The rows come from 4 hidden closed curves, with some noise, and rows from the same curve form a group. Each curve winds through 4 dimensions. The rows are also pushed far along 2 directions, which tell nothing about the answers.
In the rows, 128 means zero.
Known rows, each followed by its group:
[135 123 126 135 124 143 147 128  97 126 133 138 101 130 122 131 130 124
 128] | K_330
[161 133 113 174  94 155 131 126  90 131 122 143 100 138 122 132 139 124
 127] | K_156
[162 144 122 151 117 145 107 150 129 107 100  67  96 114 129  81 119  83
 146] | K_818
[131 134 144 153 129 144 122 122 135 135 130 124 132 142 135 151 131 123
 114] | K_765
[101 123 141  81 169  93 123 123 165 116 112 117 148 114 123 121 124 152
 150] | K_330
[151 139 110 154  96 136 120 135 116 130 129 131 129 131 134 123 132 114
 117] | K_765
[ 86 114 133  56 163  91 146 129 140 125 137 125 137 123 123 131 133 140
 142] | K_818
[177 125 134 198 106 197 146 135 109 111 121  81  65 139 113 119 118  79
 125] | K_765
[120 130 135 121 126 121 126 115 147 138 128 141 148 135 121 153 145 147
 128] | K_330
[107 119 133 115 142 105 139 101 148 127 134 183 173 139 122 170 131 192
 123] | K_765
[ 93 133 134  32 152  76 101 142 156 133 121 124 157 100 134 112 145 111
 145] | K_330
[133 132 118 129 116 128 130 133 101 129 129 133 107 126 129 115 131 125
 135] | K_156
[141 128 132  98 135 139 133 150 129 103 106  67  78 106 114  84 128  75
 156] | K_330
[148 138 137 120 126 134 110 134 128 112 103 124 117 109 123 119 141 102
 137] | K_818
[147 118 134 170 115 158 146 112 121 126 128 153 126 146 115 164 134 140
 109] | K_818
[128 128 133  95 116 121 123 134 141 134 126 125 134 119 121 128 150 103
 130] | K_156
[133 123 138  97 143 132 137 137 137 104 109  93 101 111 110 109 132  96
 147] | K_818
[104 129 143  59 146  88 109 133 184 126 116 108 160 109 122 120 144 120
 147] | K_156
[146 131 110 155 109 148 137 141  92 125 135 108  91 133 133 106 116 103
 128] | K_818
[ 85 128 117  89 150  75 134 111 111 135 143 200 168 131 143 152 126 196
 124] | K_765
[132 131 142  72 128 118 111 146 169 118 107  84 123 101 111 108 154  77
 149] | K_156
[149 132 108 154 109 136 139 132 110 111 124 123 108 127 125 110 120 126
 131] | K_765
[102 136 121 124 125 101 125 109 114 153 145 183 159 144 141 162 138 186
 121] | K_330
[108 123 123  97 137 108 139 125 109 131 136 152 127 122 129 127 129 147
 136] | K_156
[121 137 114 134 121 115 120 127 105 140 139 150 135 135 143 131 128 149
 126] | K_330
[ 91 139 154  37 169  87  99 148 167 128 118  88 139 103 137 114 143  89
 148] | K_765
[132 117 137 137 116 141 142 115 139 136 133 156 142 137 115 160 142 142
 116] | K_156
[147 124 124 172 113 144 145 110 135 119 126 148 138 142 116 151 125 155
 117] | K_765
[142 134 116 140 125 140 128 148 130 110 117  61  92 124 126  83 111  92
 146] | K_818
[157 120 122 185 107 174 156 121  80 122 134 151  89 143 119 145 126 124
 113] | K_818
[ 99 134 124  97 133  84 110 117 143 151 141 176 180 132 141 150 140 174
 123] | K_156
[135 114 143 132 131 147 148 117 134 123 125 138 121 131 108 150 137 129
 124] | K_330
[ 96 134 127  62 139  85 113 141 159 138 134 113 154 108 137 106 134 120
 137] | K_156
[164 142 114 188  99 151 114 138 134 120 116  89 115 133 133 105 117 106
 127] | K_765
[160 132 111 217  96 164 131 122 104 137 132 135 118 151 135 133 109 143
 110] | K_330
[110 128 121  82 137 106 132 139 111 129 136 129 118 119 134 115 133 116
 137] | K_818

New rows, each followed by its group:
[170 143 121 190 101 160 113 132 106 120 112 125 108 129 130 120 126 111
 123] | K_818
[118 118 133 109 135 127 148 118 108 130 134 158 122 128 119 148 139 140
 126] | K_330
[157 129 122 140 110 149 115 151 122 123 119  96 109 112 128  98 126  75
 125] | K_330
[ 99 124 134  79 147  99 126 131 167 129 136 107 149 115 131 113 123 130
 136] | K_156
[101 124 129  61 153  95 135 135 118 122 131 134 125 113 128 119 136 125
 143] | K_818
[140 135 115 160 115 132 112 134 122 132 127 126 134 129 140 113 113 130
 122] | K_330
[163 136 120 192 109 161 125 131 119 114 113  98 101 134 126 111 116 113
 133] | K_818
[141 125 117 188 108 145 141 108 107 135 136 162 131 152 131 152 120 174
 117] | K_156
[122 137 122 103 118 112 114 137 125 139 131 131 133 122 133 124 144 116
 132] | K_330
[116 137 135 110 153 109 111 135 159 112 113  89 131 120 132 108 117 128
 149] | K_765
[117 137 112 135 124 108 121 123 112 136 140 159 147 135 146 133 123 158
 121] | K_765
[110 134 139  63 147  89 102 144 196 117 110  66 146 101 123  91 133 103
 159] | K_156
[117 143 117  93 136 100 109 145 129 119 122 105 124 115 140  95 124 113
 142] | K_765
[149 130 111 172 104 153 148 127  79 126 139 150 101 140 129 131 121 127
 115] | K_765
[ 96 117 140  64 148  99 137 131 161 130 140 115 144 111 123 121 131 125
 134] | K_156
[118 129 124 102 127 115 121 143 151 130 136  89 129 115 132  97 119 105
 132] | K_156
[113 125 139 113 136 117 130 110 151 136 130 153 154 135 120 159 143 156
 126] | K_330
[122 121 139 123 133 134 147 113 131 127 126 139 120 134 112 153 141 149
 135] | K_330
[158 121 136 167 118 168 145 121 120 113 118 122 101 136 111 137 130 114
 126] | K_818
[117 135 129 122 133 117 128 118 137 130 124 126 132 134 125 137 135 151
 140] | K_330
[131 135 113 136 118 123 126 139 113 130 132 112 115 126 136 100 115 124
 133] | K_156
[126 133 138 101 132 115 107 134 169 125 113  97 143 117 124 119 139 111
 142] | K_330
[118 126 128  70 155 101 109 155 146 109 108  86 127  94 132  75 116  90
 149] | K_330
[113 122 141  54 151 104 124 141 147 119 118 115 131 102 119 113 141 101
 141] | K_330
[117 134 109 127 119 112 122 131 110 144 146 152 144 139 144 134 128 139
 119] | K_818
[108 125 132 103 154 102 116 123 160 124 120 127 158 123 128 125 123 156
 140] | K_330
[131 130 110 153 119 132 132 126  89 138 140 158 126 135 140 129 118 144
 117] | K_330
[135 113 128 164 127 154 162 110  93 127 136 163 110 143 121 151 122 155
 118] | K_330
[150 120 139 158 115 161 149 117 130 122 124 125 111 138 108 149 138 122
 125] | K_330
[190 123 129 217  95 197 138 130 133 115 112  82  88 136 109 116 118  88
 121] | K_330
[135 129 116 144 121 133 137 134 115 123 133 107 106 127 132 103 112 127
 135] | K_156
[147 132 137 138 125 140 112 133 159 114 106  90 126 122 119 119 131 104
 138] | K_818
[135 122 139 136 132 135 127 120 154 125 118 125 142 131 116 138 130 133
 129] | K_330
[ 96 115 117 112 138 112 154 121 120 142 156 152 143 150 131 152 124 160
 120] | K_818
[160 125 113 188  93 171 153 126  75 131 138 138  86 141 123 126 123 121
 115] | K_156
